There are 8 hidden switches. A switch that is on adds its own fixed numbers to the row, and there is some noise. The rows also spread widely along 9 directions, which tell nothing about the answers.
In the rows, 128 means zero.
Known rows, each followed by its switches (1 for on, 0 for off):
| 140 | 134 | 124 | 114 |  83 | 106 | 132 | 126 | 149 | 136 | 118 | 108 | 138 | 160 | 140 | 122 | 103 | 139 | 156 | 117 | 123 | 138 | 121 | 136 | 137 | 137 |  99 | 123 | 108 | 118 |  99 | 154 |  60 | 113 | 109 |
0 0 0 0 0 1 1 0
| 128 | 146 | 124 | 115 | 123 | 119 | 112 | 146 | 111 | 124 | 130 | 135 | 143 | 131 | 104 | 115 | 126 | 139 | 151 | 119 | 128 | 121 | 109 | 132 | 149 | 151 | 120 | 110 |  89 | 115 | 138 | 121 | 125 | 135 | 112 |
0 0 0 1 0 0 1 1
| 126 | 139 | 129 | 117 | 143 | 164 |  92 | 152 |  90 | 109 | 127 | 130 | 139 | 147 | 108 | 112 | 137 | 137 | 118 | 140 | 114 | 110 | 114 | 128 | 169 | 131 | 126 |  93 |  94 | 125 | 133 | 103 | 156 | 147 | 140 |
0 0 0 0 1 1 0 1
| 124 | 135 | 133 | 113 |  68 | 145 | 148 | 181 | 138 | 132 | 128 | 114 | 132 | 181 | 133 |  82 | 130 | 152 |  98 | 173 | 133 | 148 | 124 | 115 | 153 | 152 |  65 | 115 |  94 | 136 |  99 | 137 |  91 | 100 | 127 |
0 0 0 1 0 0 1 0
| 152 | 118 | 127 | 142 | 140 | 127 |  65 | 146 |  80 |  78 | 140 | 120 | 149 | 143 |  91 | 129 | 109 | 127 | 129 |  76 | 112 | 106 |  95 | 139 | 164 | 140 | 162 | 107 | 101 | 122 | 166 | 111 | 116 | 148 | 115 |
0 0 0 0 0 0 1 1
| 129 | 134 | 123 | 154 | 129 | 113 | 101 | 177 |  76 | 111 | 128 |  93 | 123 | 122 | 105 |  90 | 118 | 162 | 142 | 116 | 142 | 101 | 103 | 115 | 175 | 108 |  91 | 118 |  70 | 143 | 142 | 106 | 110 | 109 | 102 |
0 0 1 0 0 1 1 1
| 128 | 139 | 108 | 108 | 138 |  92 | 116 | 120 | 106 | 134 | 126 | 158 | 139 | 141 |  82 | 151 | 132 | 127 | 115 | 129 |  85 | 125 |  89 | 138 | 128 | 158 | 160 |  89 |  74 |  94 | 148 | 116 | 150 | 114 | 128 |
1 1 0 1 0 1 0 0
| 118 | 163 | 113 | 114 | 143 | 123 | 152 | 148 | 107 | 163 | 133 | 125 | 127 | 156 | 109 | 114 | 147 | 135 | 121 | 163 | 132 | 116 | 118 | 111 | 142 | 131 | 102 | 113 |  69 | 124 | 140 | 113 | 152 |  94 | 110 |
0 0 0 0 0 1 0 0
| 126 | 166 | 107 | 140 | 155 |  92 | 116 |  91 | 110 | 114 | 144 | 148 | 140 | 158 | 101 | 117 | 139 | 125 | 164 |  73 | 116 | 110 |  95 | 149 | 146 | 141 | 161 | 149 |  94 |  96 | 177 | 113 | 155 | 126 |  94 |
1 1 0 0 0 0 0 0
| 122 | 133 | 133 | 131 | 124 | 117 | 127 | 185 | 110 | 122 |  82 | 119 | 164 | 108 | 129 | 127 | 132 | 154 | 158 | 126 | 172 | 114 | 111 | 113 | 150 | 142 | 100 | 128 |  95 | 127 | 138 | 114 |  95 | 138 | 111 |
0 0 0 0 1 0 1 0
| 123 | 135 | 114 | 100 | 100 |  99 | 103 | 122 | 130 | 122 | 146 | 120 | 125 | 142 | 116 |  96 | 112 | 118 | 142 |  93 | 108 | 132 | 109 | 141 | 144 | 149 | 118 | 107 |  89 | 118 |  98 | 142 | 113 | 117 | 109 |
1 0 0 1 1 0 1 0
| 137 | 107 |  88 | 131 | 164 | 101 | 108 | 139 |  58 | 134 | 163 |  96 | 112 | 168 |  80 | 109 | 120 | 156 | 102 | 133 | 105 | 101 | 108 | 142 | 165 | 136 | 164 |  81 |  55 |  85 | 136 |  98 | 122 | 105 | 118 |
1 0 1 0 0 0 1 1
| 119 | 115 | 127 | 107 | 102 | 120 | 114 | 165 | 126 | 121 |  92 | 120 | 157 | 129 | 125 | 131 | 123 | 147 | 132 | 130 | 142 | 129 | 110 | 127 | 143 | 154 | 111 | 102 |  99 | 114 | 104 | 128 |  85 | 135 | 124 |
1 0 1 0 1 0 0 0
| 139 | 123 | 106 | 131 | 143 | 100 | 134 | 145 | 105 | 131 | 118 | 120 | 139 | 139 | 105 | 120 | 130 | 134 | 127 | 128 | 132 | 121 | 103 | 128 | 137 | 153 | 122 | 108 |  69 | 116 | 156 | 124 | 114 | 110 | 104 |
0 0 0 1 0 1 1 0
| 111 | 160 | 140 | 119 | 135 | 136 | 102 | 147 | 113 | 121 | 109 | 145 | 149 | 126 | 113 | 127 | 151 | 118 | 139 | 117 | 124 | 111 | 104 | 119 | 155 | 140 | 112 | 112 |  95 | 137 | 146 | 108 | 162 | 145 | 121 |
1 0 0 0 1 1 0 0
| 115 | 115 | 115 |  94 | 127 | 116 |  94 | 170 |  97 | 134 | 112 | 113 | 139 | 103 | 108 | 126 | 120 | 147 | 144 | 132 | 136 | 110 | 112 | 128 | 153 | 146 | 122 |  77 |  78 | 115 |  89 | 112 | 106 | 137 | 124 |
1 0 0 0 1 0 1 1
| 133 | 133 | 128 | 112 | 118 |  87 |  88 | 131 | 114 | 108 | 105 | 121 | 150 |  77 | 126 | 157 |  91 | 140 | 207 |  71 | 132 | 114 |  91 | 129 | 138 | 117 | 135 | 112 | 105 | 116 | 118 | 134 |  99 | 143 | 109 |
0 1 0 0 0 1 0 0
| 102 | 202 | 127 | 118 | 130 | 117 | 155 | 128 | 124 | 176 | 147 | 159 | 135 | 187 | 102 | 122 | 160 | 139 | 130 | 164 | 104 | 117 | 128 | 134 | 151 | 145 | 115 | 130 |  85 | 102 | 147 | 105 | 156 | 112 | 121 |
1 0 0 0 0 0 1 1
| 135 | 122 | 119 | 122 | 121 | 108 |  89 | 153 |  79 | 109 | 130 | 109 | 132 | 112 | 111 | 139 |  97 | 153 | 147 | 105 | 113 | 112 |  95 | 119 | 157 | 107 | 136 |  97 |  88 | 123 | 122 | 118 | 120 | 116 | 129 |
0 1 0 0 0 1 0 0
| 137 | 107 |  89 |  83 | 130 |  79 | 122 | 113 | 120 | 142 | 146 | 106 | 117 | 126 | 105 | 110 | 105 | 124 | 147 | 106 | 118 | 126 | 106 | 145 | 124 | 163 | 141 |  82 |  67 |  98 |  91 | 143 | 101 | 101 |  97 |
1 0 0 1 0 0 1 0
| 127 | 164 | 145 | 118 |  98 | 107 | 106 | 142 | 115 | 147 | 122 | 140 | 151 | 143 | 103 | 182 | 104 | 148 | 149 | 128 |  81 | 123 | 116 | 135 | 145 | 120 | 140 | 109 | 111 | 103 | 133 | 120 | 105 | 136 | 142 |
0 0 0 0 0 1 1 1
| 106 | 146 | 123 |  94 | 117 | 110 | 141 | 169 | 118 | 160 | 115 | 126 | 136 | 135 | 108 | 137 | 138 | 137 | 120 | 167 | 130 | 125 | 114 | 111 | 141 | 153 | 105 |  93 |  74 | 122 | 117 | 116 | 122 | 108 | 122 |
1 0 0 0 0 0 1 0
| 121 | 133 | 120 | 108 | 115 | 115 | 118 | 135 | 129 | 133 | 121 | 132 | 145 | 133 | 110 | 116 | 128 | 139 | 154 | 121 | 131 | 129 | 111 | 137 | 137 | 161 | 124 | 105 |  88 | 106 | 115 | 125 | 107 | 133 | 113 |
1 0 0 1 0 0 0 1
| 137 |  98 | 133 | 147 | 132 | 150 | 114 | 187 | 100 | 100 |  94 | 100 | 160 | 128 | 152 |  99 | 123 | 181 | 160 | 130 | 162 | 127 | 120 | 135 | 172 | 125 | 111 | 103 | 105 | 115 | 120 | 111 |  84 | 161 | 141 |
0 0 0 1 0 1 1 0

New rows, each followed by its switches (1 for on, 0 for off):
| 115 | 142 | 129 |  90 |  98 | 127 | 137 | 166 | 131 | 153 | 107 | 120 | 144 | 132 | 131 | 135 | 120 | 144 | 144 | 155 | 143 | 133 | 125 | 110 | 133 | 142 |  95 | 107 |  99 | 123 |  99 | 133 |  99 | 118 | 122 |
0 0 0 0 0 0 0 0
| 144 | 109 | 105 | 144 | 159 | 110 | 112 | 163 |  61 | 117 | 148 |  89 | 132 | 140 | 104 | 116 | 108 | 160 | 137 | 109 | 132 | 102 | 108 | 127 | 165 | 115 | 152 | 104 |  77 | 111 | 148 | 103 | 112 | 110 | 112 |
0 0 0 0 0 0 1 0
| 132 | 131 | 111 | 115 | 122 |  82 | 125 | 124 | 122 | 128 | 114 | 131 | 148 | 139 | 118 | 140 | 121 | 142 | 155 | 108 | 123 | 125 | 106 | 147 | 139 | 154 | 147 | 119 |  91 |  91 | 127 | 129 |  92 | 125 | 114 |
1 1 0 0 0 0 1 0
| 127 | 163 | 141 | 132 |  68 | 132 | 120 | 142 | 129 | 113 | 144 | 121 | 136 | 176 | 138 |  97 | 106 | 155 | 149 | 112 | 117 | 137 | 120 | 124 | 164 | 108 |  96 | 144 | 121 | 126 | 112 | 135 | 103 | 113 | 127 |
0 1 0 0 0 0 0 0
| 132 | 135 | 112 | 116 | 132 |  84 | 107 | 148 |  88 | 137 | 137 |  98 | 120 | 103 | 102 | 133 | 100 | 135 | 156 | 103 | 126 | 103 |  98 | 115 | 143 | 115 | 120 | 101 |  70 | 134 | 131 | 122 | 123 |  98 |  94 |
0 0 0 0 0 1 1 0
| 119 | 145 | 121 | 121 |  87 | 108 | 116 | 133 | 116 | 140 | 169 | 106 | 110 | 157 | 112 |  86 |  93 | 160 | 155 | 115 | 105 | 131 | 122 | 138 | 156 | 117 | 113 | 115 |  92 | 112 |  87 | 126 | 101 | 100 | 116 |
1 0 0 1 0 0 0 1
| 129 | 115 |  99 | 122 | 164 | 107 |  77 | 126 |  79 | 103 | 126 | 118 | 131 | 112 | 100 | 115 | 124 | 149 | 158 |  98 | 122 |  98 |  94 | 148 | 163 | 129 | 156 |  86 |  72 |  97 | 124 | 107 | 137 | 143 | 124 |
1 1 1 0 0 1 0 1
| 125 | 141 | 111 |  87 | 120 | 122 |  96 | 101 | 146 | 119 | 106 | 143 | 135 | 145 | 115 | 107 | 144 |  99 | 130 | 115 | 113 | 122 | 107 | 148 | 138 | 182 | 111 |  91 |  85 | 117 | 102 | 144 | 123 | 149 | 109 |
1 0 1 0 1 1 1 1
| 139 |  89 | 129 | 100 | 110 | 147 |  93 | 176 | 114 | 112 |  74 | 127 | 172 | 112 | 117 | 156 | 108 | 159 | 127 | 152 | 127 | 136 | 113 | 134 | 140 | 164 | 137 |  62 | 103 | 103 |  93 | 126 |  74 | 167 | 157 |
0 0 0 1 1 1 0 1
| 124 | 147 | 104 | 123 | 141 |  89 | 104 | 137 |  88 | 117 | 132 | 119 | 144 |  97 | 122 | 128 | 102 | 159 | 199 |  83 | 135 |  99 | 106 | 143 | 159 | 106 | 145 | 120 |  95 |  99 | 126 | 109 | 123 | 133 | 113 |
0 1 0 0 1 0 1 0
| 134 | 125 | 120 |  81 | 127 |  95 |  73 | 118 | 120 | 118 | 114 | 142 | 136 |  91 |  90 | 145 | 116 |  96 | 155 |  95 | 100 | 118 |  87 | 137 | 127 | 173 | 139 |  68 |  77 | 124 | 115 | 139 | 129 | 146 | 109 |
1 0 0 1 0 1 1 1
| 131 | 149 | 113 | 107 |  92 | 104 | 121 | 122 | 129 | 142 | 152 | 110 | 124 | 159 | 115 | 115 | 100 | 139 | 154 | 118 | 110 | 125 | 123 | 135 | 143 | 133 | 114 | 116 |  94 | 112 | 100 | 144 |  86 | 108 | 104 |
0 0 0 0 0 0 1 1
| 126 | 161 | 112 |  94 | 117 | 125 | 139 | 116 | 150 | 132 | 132 | 126 | 131 | 157 | 133 |  94 | 140 | 111 | 154 | 120 | 146 | 129 | 119 | 128 | 137 | 159 |  94 | 128 |  93 | 127 | 120 | 149 | 122 | 118 |  92 |
0 0 0 0 0 0 1 0
| 123 | 148 | 133 | 119 | 111 | 148 | 104 | 159 |  97 | 119 | 149 | 114 | 137 | 161 | 123 | 118 | 112 | 150 | 128 | 129 | 113 | 120 | 120 | 123 | 169 | 110 | 122 | 110 | 108 | 126 | 117 | 113 | 136 | 125 | 137 |
0 0 0 0 1 0 0 0
| 129 | 157 | 116 | 128 | 123 | 137 | 135 | 125 | 121 | 143 | 131 | 130 | 140 | 205 | 121 | 115 | 139 | 155 | 119 | 157 | 101 | 129 | 132 | 150 | 158 | 140 | 122 | 113 |  98 |  89 | 133 | 123 | 112 | 127 | 135 |
0 0 1 0 0 1 1 1
| 139 | 148 | 119 | 121 | 124 | 123 |  92 | 140 | 100 |  87 | 138 | 144 | 140 | 167 |  90 | 118 | 138 | 116 |  91 | 110 | 101 | 119 |  87 | 128 | 163 | 149 | 136 | 111 |  90 | 128 | 168 | 123 | 155 | 121 | 118 |
0 1 1 0 0 0 1 0
| 124 | 168 | 131 | 121 | 146 | 138 | 111 | 140 | 111 | 114 | 130 | 146 | 143 | 142 | 117 | 105 | 151 | 118 | 145 | 117 | 123 | 117 | 105 | 124 | 156 | 136 | 112 | 117 |  95 | 132 | 161 | 119 | 173 | 146 | 117 |
0 0 0 1 0 1 1 0
| 114 | 140 | 110 | 100 | 122 | 125 | 116 | 162 | 106 | 130 | 124 | 107 | 134 | 135 | 134 | 104 | 123 | 150 | 148 | 133 | 139 | 118 | 121 | 128 | 158 | 125 | 106 |  98 |  92 | 116 |  97 | 122 | 118 | 127 | 124 |
0 0 1 0 1 0 1 0
| 113 | 148 | 129 | 102 |  83 | 134 | 118 | 165 | 145 | 102 | 104 | 116 | 138 | 114 | 155 |  65 | 127 | 139 | 170 | 121 | 173 | 127 | 112 | 116 | 160 | 136 |  48 | 132 |  97 | 152 |  82 | 141 | 101 | 133 | 104 |
0 1 0 0 1 0 1 0
| 128 | 123 | 116 | 112 | 142 | 101 | 113 | 152 |  88 | 142 | 130 | 120 | 144 | 140 |  92 | 164 | 117 | 142 | 121 | 128 | 102 | 117 | 107 | 133 | 146 | 144 | 169 |  81 |  82 | 102 | 137 | 107 | 118 | 121 | 130 |
1 0 0 0 0 0 1 0
| 144 | 120 | 115 | 116 | 110 | 134 | 101 | 138 | 112 |  98 | 135 | 123 | 142 | 168 | 116 | 129 | 109 | 137 | 120 | 113 | 110 | 130 | 107 | 136 | 154 | 142 | 144 | 104 | 109 | 111 | 124 | 131 | 106 | 126 | 135 |
0 1 0 0 0 0 0 0
| 138 | 106 | 102 | 113 | 156 | 140 | 123 | 149 | 101 | 130 | 108 | 100 | 140 | 135 | 130 | 107 | 133 | 153 | 144 | 147 | 154 | 111 | 121 | 140 | 152 | 144 | 120 |  85 |  79 | 104 | 107 | 118 |  98 | 141 | 123 |
0 0 0 0 0 1 1 1
| 117 | 146 | 130 | 126 |  81 | 114 | 102 | 156 | 118 | 113 | 119 | 129 | 135 | 123 | 122 | 100 | 107 | 167 | 159 | 126 | 123 | 131 | 104 | 128 | 159 | 122 |  87 | 116 |  92 | 119 | 105 | 128 | 105 | 125 | 125 |
0 1 1 1 0 1 0 1
| 140 | 163 | 120 | 154 | 111 |  79 | 121 | 119 | 110 | 133 | 156 | 133 | 139 | 171 |  86 | 128 | 102 | 146 | 151 |  87 |  92 | 120 | 107 | 147 | 143 | 134 | 150 | 144 |  97 |  92 | 169 | 119 | 100 | 100 | 100 |
0 0 0 1 0 0 1 1
| 142 | 132 | 105 | 115 | 117 | 116 |  83 | 113 | 106 |  98 | 142 | 131 | 124 | 158 |  90 | 113 | 116 | 118 | 111 | 107 |  94 | 115 |  89 | 134 | 150 | 147 | 131 |  97 |  80 | 117 | 133 | 133 | 130 | 115 | 115 |
0 1 1 0 0 1 0 1
| 106 | 154 | 117 |  94 |  92 |  94 | 103 | 137 | 113 | 142 | 136 | 135 | 128 | 117 | 100 | 128 | 104 | 144 | 152 | 125 | 105 | 118 | 106 | 128 | 146 | 133 | 118 |  99 |  80 | 110 |  84 | 122 | 119 | 108 | 122 |
1 1 0 0 1 0 0 1
| 146 | 123 | 112 | 140 | 135 |  83 |  73 | 102 |  95 |  89 | 136 | 131 | 127 | 127 |  74 | 127 | 113 | 115 | 138 |  63 | 100 | 103 |  76 | 139 | 146 | 149 | 153 | 114 |  70 | 126 | 159 | 123 | 128 | 117 |  91 |
1 1 0 0 0 1 0 1
| 116 | 165 | 137 | 128 | 108 |  61 | 114 | 129 | 137 | 138 |  90 | 157 | 165 | 111 |  99 | 167 | 127 | 135 | 182 |  86 | 127 | 117 | 100 | 136 | 127 | 164 | 127 | 141 |  96 | 103 | 157 | 126 |  87 | 140 |  91 |
1 0 1 0 0 0 1 1
| 122 | 170 | 126 | 119 | 128 | 127 | 115 | 135 | 112 | 136 | 139 | 132 | 140 | 145 | 115 | 126 | 122 | 142 | 170 | 114 | 124 | 115 | 121 | 135 | 148 | 127 | 131 | 122 | 104 | 105 | 135 | 118 | 134 | 136 | 115 |
0 0 0 0 0 0 0 1
| 124 | 172 | 153 | 133 |  96 | 160 | 115 | 159 | 137 |  98 | 103 | 173 | 168 | 183 | 112 | 115 | 161 | 131 | 107 | 147 | 122 | 134 | 111 | 129 | 166 | 168 |  97 | 138 | 115 | 132 | 166 | 119 | 130 | 154 | 137 |
0 1 0 0 0 0 1 1
| 115 | 175 | 110 | 115 | 154 |  91 |  98 |  95 |  99 | 141 | 169 | 141 | 116 | 129 |  82 | 114 | 125 | 117 | 166 |  89 |  87 | 106 |  98 | 142 | 143 | 123 | 147 | 103 |  72 | 107 | 142 | 111 | 184 | 117 | 102 |
1 0 0 1 0 1 0 1
| 137 | 111 |  85 |  72 | 120 |  94 | 109 |  78 | 142 | 129 | 140 | 110 | 119 | 157 | 120 | 114 | 110 | 108 | 150 |  91 | 114 | 131 | 112 | 151 | 120 | 168 | 146 |  90 |  92 |  92 |  84 | 163 |  92 | 116 |  94 |
1 0 1 0 0 0 0 0
| 151 | 102 |  93 | 126 | 143 | 132 | 112 | 122 | 110 | 105 | 133 | 101 | 138 | 168 | 121 |  82 | 120 | 137 | 133 | 108 | 143 | 116 | 121 | 155 | 157 | 158 | 132 | 107 |  89 |  99 | 114 | 126 |  85 | 132 | 103 |
0 0 0 0 1 0 1 1
| 114 | 120 | 123 | 113 | 132 | 111 | 114 | 150 | 123 | 139 |  81 | 119 | 153 |  89 | 131 | 131 | 126 | 155 | 182 | 124 | 159 | 114 | 115 | 132 | 138 | 146 | 110 | 100 |  85 | 109 |  96 | 116 |  89 | 150 | 114 |
1 0 0 0 1 1 0 1
| 127 | 130 | 118 | 118 | 108 | 134 | 125 | 148 | 130 | 118 | 110 | 124 | 147 | 157 | 124 |  95 | 130 | 150 | 137 | 137 | 146 | 134 | 118 | 136 | 149 | 159 | 102 | 115 |  97 | 105 | 121 | 132 |  94 | 135 | 117 |
0 0 1 1 0 0 0 1
| 127 | 143 | 123 | 109 | 137 | 147 | 101 | 157 | 104 | 112 | 111 | 137 | 159 | 157 | 113 | 135 | 143 | 141 | 123 | 140 | 122 | 117 | 116 | 137 | 158 | 157 | 136 |  96 | 103 | 103 | 146 | 114 | 127 | 162 | 137 |
0 0 1 0 0 0 1 1
| 132 | 119 | 116 | 123 |  85 | 106 | 127 | 158 | 127 | 131 | 105 | 121 | 138 | 129 | 116 | 114 | 105 | 165 | 141 | 146 | 135 | 134 | 105 | 126 | 137 | 145 |  92 | 106 |  77 | 115 |  98 | 133 |  70 | 106 | 119 |
0 1 0 1 0 1 0 1
